The same things were measured in two ways. Each way mixes the same 9 hidden numbers, adds some noise and spreads widely along 5 directions of its own, which tell nothing about the thing.
Some things both ways: the first way, then the second way.
-55 21 3 -14 11 26 14 -14 41 -4 -3 -17 -40 -11 24 39 -12 -12 12 -15 23
28 35 17 -40 -13 -48 35 -36 8 16 -3 5 -8 -8 -9 12 34 32

-25 16 -18 17 1 4 30 27 -14 -32 -16 -11 -60 -2 -5 21 -2 -3 -54 -54 28
-50 35 6 -2 -5 26 -1 -3 23 -1 17 18 -2 -26 12 -17 -2 -46

-32 32 6 -19 15 26 9 -22 16 21 -4 -6 -22 -3 25 1 15 4 25 17 4
1 20 24 -3 -2 -13 10 6 6 -3 -10 12 4 -17 -18 5 16 14

22 -1 17 11 6 17 -15 -5 -11 6 7 23 8 9 7 26 -29 34 -4 -10 12
-29 -39 -13 49 -6 36 -57 17 11 -22 -25 8 -12 11 -17 -9 2 -27

-9 -5 -24 7 20 9 31 10 -18 -1 5 7 -20 3 7 -17 -8 12 -23 -21 -19
-26 -42 -45 -2 -28 17 -29 -26 17 -22 -16 -20 -48 5 2 -4 -50 -28

3 -15 22 -14 19 38 5 -4 -3 42 19 13 20 -5 25 13 -45 15 -34 26 5
13 -7 12 10 -12 -5 21 -11 -13 16 3 2 -34 53 13 9 -34 -1

-1 18 10 -23 12 3 -19 -3 20 -8 5 -9 -31 -7 15 34 31 -6 26 39 51
-1 -13 4 -17 -25 -33 3 -18 -29 17 -3 -21 -11 11 -5 22 -28 -1

-29 -1 1 11 18 25 32 12 -15 20 15 -20 -28 -19 23 -5 -42 2 -32 -12 -13
11 -1 12 -19 0 -65 12 -31 -15 3 1 14 12 9 25 -14 4 6

-39 -5 -56 -2 -3 -4 -6 43 19 3 27 -29 2 3 10 -31 5 14 3 15 -22
-11 9 -15 5 -7 -9 -41 0 13 -19 -22 -17 -20 -11 -13 16 11 10

-49 42 27 -15 2 54 7 -37 17 34 -23 8 -16 -20 44 33 -6 5 13 17 45
14 20 66 15 14 11 10 27 3 24 -17 16 6 -3 6 -7 47 6

-40 32 8 -34 -3 22 13 -18 11 2 2 -8 -2 0 18 15 4 18 -6 14 27
13 13 5 19 23 -7 -6 -7 18 -17 -13 24 -4 26 30 -41 3 5

-34 -4 -31 30 3 -35 7 28 -39 2 5 -23 -17 -7 -32 -67 3 25 -32 77 -12
68 -24 0 -32 45 -62 0 -52 -36 19 -31 -23 -41 18 33 -42 -12 18

-15 12 -6 -21 26 7 28 5 -12 13 -6 -1 -16 -5 3 -59 50 7 11 83 4
-3 -36 -25 17 -2 5 -48 24 -1 -11 -16 -5 -16 21 47 -24 -33 -16

-20 -7 2 0 -18 30 -15 39 12 15 33 -24 17 -25 23 13 -47 10 -29 -6 16
-19 -11 16 31 -20 -25 -74 9 -13 -26 -16 1 31 28 28 3 26 -28

-1 -9 46 21 38 32 33 -11 -16 17 14 16 -21 -16 51 0 -50 4 30 -7 4
-7 -49 -8 28 -29 -12 -41 -21 -3 28 -18 22 0 8 -41 17 40 2

-44 32 33 9 -13 42 3 -7 -6 30 0 -13 1 -21 21 -1 -41 23 -4 3 6
15 68 61 -6 4 -13 -8 2 -18 28 -22 -6 48 -20 -60 11 69 -14

-12 -15 -37 19 -4 30 -5 49 -2 25 16 -16 -2 -14 0 -31 -3 17 -28 2 -23
-5 18 24 12 15 -7 -28 20 -2 14 -15 -16 -7 4 -22 17 -9 12

-27 -11 -35 36 11 17 15 63 13 -22 2 -29 -61 -11 3 -23 28 -11 9 -20 14
-58 26 19 60 12 53 -31 36 38 15 11 31 -51 1 5 18 11 1

-32 20 -24 22 -10 46 -5 -1 10 17 -29 21 -14 -8 19 39 2 28 -15 -42 33
6 5 0 25 9 32 27 13 -36 -13 -19 -18 -69 2 21 13 -57 13

-56 -1 -45 11 -29 21 -7 31 1 13 12 -4 18 -22 30 19 -44 17 -64 -25 19
15 9 23 12 -4 -8 -4 30 -18 5 -12 0 7 17 14 0 0 1

-24 28 55 -12 15 59 53 -24 2 12 -18 16 -23 -19 48 26 -26 -9 -28 -30 38
-22 -1 46 44 6 48 24 -8 27 15 7 57 -24 22 38 -32 13 -23

-41 38 9 -13 8 32 3 -22 42 24 -10 -8 -3 5 20 10 3 -1 25 6 -5
29 48 -23 -45 -33 -37 -17 -20 -18 -27 -34 -32 17 -36 -22 30 36 11

21 1 9 5 -3 13 -32 -12 12 21 -11 43 42 16 22 67 -40 9 -57 -5 41
22 -30 -36 -21 -45 2 -14 -20 -47 -6 -24 -36 -35 6 23 19 -16 -28

Other things, the second way, with their names:
<221>: 16 -5 29 -9 -12 -55 -16 -10 -13 5 -20 -15 2 1 -13 27 22 34
<373>: -17 27 25 -33 -14 43 26 -42 7 38 4 -27 -58 -10 -1 3 -2 -52
<262>: 7 30 27 -4 32 -16 10 -9 -14 16 -19 -15 -31 -19 -31 9 -2 24
<169>: -4 -18 -13 7 -31 1 4 16 0 -28 -9 18 16 13 7 -15 -15 -21
<135>: -3 12 -15 -6 -9 -13 -7 -8 27 -21 -12 19 2 -25 -24 -2 23 20
<283>: -25 -47 -42 27 -27 20 11 5 -12 -57 -1 16 -56 21 57 3 -77 -8
<439>: -44 21 22 32 -9 38 11 33 -2 11 13 46 -3 -14 5 4 0 -18
<282>: -19 -20 3 42 -1 20 -38 46 11 -6 -14 21 4 11 0 -4 -8 -3
<127>: 12 -21 -39 -20 -24 -31 -37 -39 8 -33 -33 -14 -14 -11 -4 -2 15 7
<211>: -42 -1 18 40 -1 50 -15 59 -1 5 4 2 -19 1 30 6 -48 -20
<447>: 31 3 15 -16 3 -57 -2 11 -6 -7 -12 15 49 13 36 -32 8 16
<341>: -7 17 -7 -14 -29 37 6 36 -2 -17 -19 -34 17 -3 -57 5 -47 -30
<245>: 17 5 -19 -26 -43 26 -5 -13 -9 4 -29 -54 -46 2 -14 31 -14 -11
<49>: 4 36 -1 -10 -15 -31 -55 14 -7 13 -28 -12 53 -33 -70 25 51 15
<116>: 16 -13 30 -5 25 -28 -3 -75 -13 20 -21 -2 -43 19 29 -24 11 -8
<347>: -14 -5 -19 -1 -33 -10 1 -47 -14 -23 -6 31 4 -22 21 -5 22 -24
<320>: 16 52 -49 -2 -36 22 -17 43 -8 -18 -12 -17 10 11 -35 20 -17 1
<132>: -5 17 21 6 -12 26 58 -1 6 -17 5 22 -9 25 2 -21 -30 -28
<13>: -10 7 65 23 -1 37 16 -19 9 -22 -20 18 -24 -12 61 -20 30 -26
<128>: -1 -36 -19 6 -28 10 -24 -39 22 -30 -29 10 -19 -8 22 -23 30 -32
<510>: 41 14 -12 -21 -26 4 25 41 -29 30 -10 -4 -6 -16 11 11 5 19
<508>: 16 -46 15 21 -9 12 -25 -22 -5 2 -25 -9 -35 42 16 -14 10 -27
<290>: 28 34 21 8 31 -23 -1 16 15 15 -16 22 -11 -11 -6 -10 37 52
<363>: -26 22 -9 -13 -18 31 6 -34 17 15 6 1 -50 -19 -6 2 21 -45
<137>: 23 19 31 -10 -23 9 50 -11 -6 0 -16 15 -7 -8 -2 6 18 8
<229>: 17 -38 -51 -34 -31 -65 -26 -32 -41 -45 -25 -4 31 -24 42 -22 -16 -16
<506>: 7 -13 -4 -9 21 13 -6 -23 45 42 -3 -9 -78 2 1 -16 8 15
<482>: 13 -29 2 6 9 -15 0 -27 11 -7 -14 3 -8 35 -11 -36 -30 -14
<154>: 18 42 33 7 17 -9 7 41 9 4 -14 28 58 -5 -22 -36 15 11
<7>: 27 -10 13 -7 -31 -22 -4 -9 -63 7 -35 -34 4 5 -23 35 1 -6
<9>: -4 16 5 11 14 -27 -2 -25 -1 -21 8 9 -10 44 42 -27 -33 -5
<207>: -2 28 -10 24 22 -5 -32 4 13 1 -10 29 0 -4 -12 -17 21 11
<213>: -30 -15 -34 44 23 11 -53 -4 12 -12 -3 26 -22 11 32 -35 -22 -10
<24>: 1 23 17 -4 -15 45 50 16 8 10 8 25 -7 0 14 -23 -11 -26
<396>: -2 23 10 13 4 -1 12 15 9 5 0 32 6 -2 -1 -9 10 16
<166>: 5 41 33 -3 -1 9 17 45 -13 36 -2 -8 -11 -27 -16 25 13 19
<393>: 11 39 18 9 -9 2 17 26 -4 1 -13 22 0 -10 -24 17 28 31
<441>: -18 30 -7 -6 -22 -11 2 -16 -1 -25 8 24 15 -4 33 -15 2 -33
<335>: 17 18 27 0 -25 7 21 -6 5 -4 -12 4 -18 8 5 8 26 1
<168>: 1 -24 -1 18 -1 -43 -66 2 -3 12 -28 -7 18 3 -29 12 27 27
<93>: -15 77 66 12 26 21 19 -12 38 36 7 36 -8 -19 -8 -10 62 7
<14>: -14 -7 -13 25 -46 -11 -19 -3 -19 -10 -6 24 16 16 -32 28 26 -16
<264>: 44 24 10 -14 32 -28 14 -44 -13 -1 -26 -8 -56 2 15 -11 17 39

Some of these things the first way, each followed by its name:
-7 15 11 -29 6 -23 -1 -24 -19 -1 20 -5 9 13 -4 -12 -1 30 7 61 6 -> <482>
2 35 99 12 35 82 30 -37 34 5 -41 -3 -81 -11 2 48 10 -16 40 -23 40 -> <93>
12 3 7 -10 10 37 5 19 9 30 15 -1 9 4 13 -21 0 10 0 -2 -27 -> <49>
19 9 33 -6 -4 12 -23 14 -1 9 13 -2 14 7 7 41 -33 4 -42 12 28 -> <116>
-5 -21 -21 26 42 2 33 14 -11 6 -6 4 -39 6 -7 -26 -2 5 -23 28 -20 -> <506>
-44 27 -38 -17 6 31 -15 -5 25 33 -18 11 -6 -1 38 41 23 9 -10 28 40 -> <166>
3 -17 19 23 14 16 6 8 -8 19 32 12 23 -1 41 16 -87 18 -18 -23 -17 -> <14>
-5 5 15 -20 -2 44 -4 2 14 17 16 -8 -4 -1 8 48 -29 20 -34 -12 21 -> <9>
33 -22 -24 5 15 6 -8 20 8 -2 5 20 5 17 -3 20 -5 8 -32 -33 -13 -> <283>
5 -29 -34 20 -7 19 6 45 -9 -2 11 9 3 -9 -4 -12 -21 12 -48 -39 -9 -> <282>
56 -33 12 9 -3 6 -7 15 0 -9 7 32 26 17 -29 32 -46 4 -79 -57 -11 -> <169>
-50 43 8 -16 -23 47 14 -3 26 15 -17 2 10 -16 41 26 -20 -13 -43 -43 26 -> <13>
7 6 20 5 -2 2 -11 -4 30 -9 -26 11 1 3 -21 -5 24 -8 7 20 18 -> <245>
14 11 -25 -21 10 -6 0 31 -6 5 8 15 13 20 35 3 28 0 -41 20 18 -> <439>
-7 -6 26 18 3 21 5 -2 24 15 -5 9 12 -1 1 17 -49 -6 -23 -25 -13 -> <335>
-24 17 -2 -9 -10 -19 5 -10 -3 -27 -4 -6 2 6 -14 1 -9 8 -31 2 19 -> <132>
-34 -7 -27 25 15 38 23 20 14 18 -7 -7 -27 -10 4 -7 -12 8 -24 -29 -15 -> <290>
-12 -6 20 49 -26 27 -18 17 -8 3 -4 5 -3 -26 -3 18 -53 17 -17 -43 18 -> <7>
49 7 47 -8 22 21 5 -5 8 5 2 30 12 24 23 55 -33 -10 -37 -43 9 -> <347>
-28 -2 -56 2 -16 13 20 51 -17 -21 14 0 -8 -1 24 3 -5 20 -79 -48 23 -> <213>
24 -1 10 34 30 46 0 1 -14 55 -6 3 -30 4 -14 -8 -12 36 -1 9 -37 -> <262>
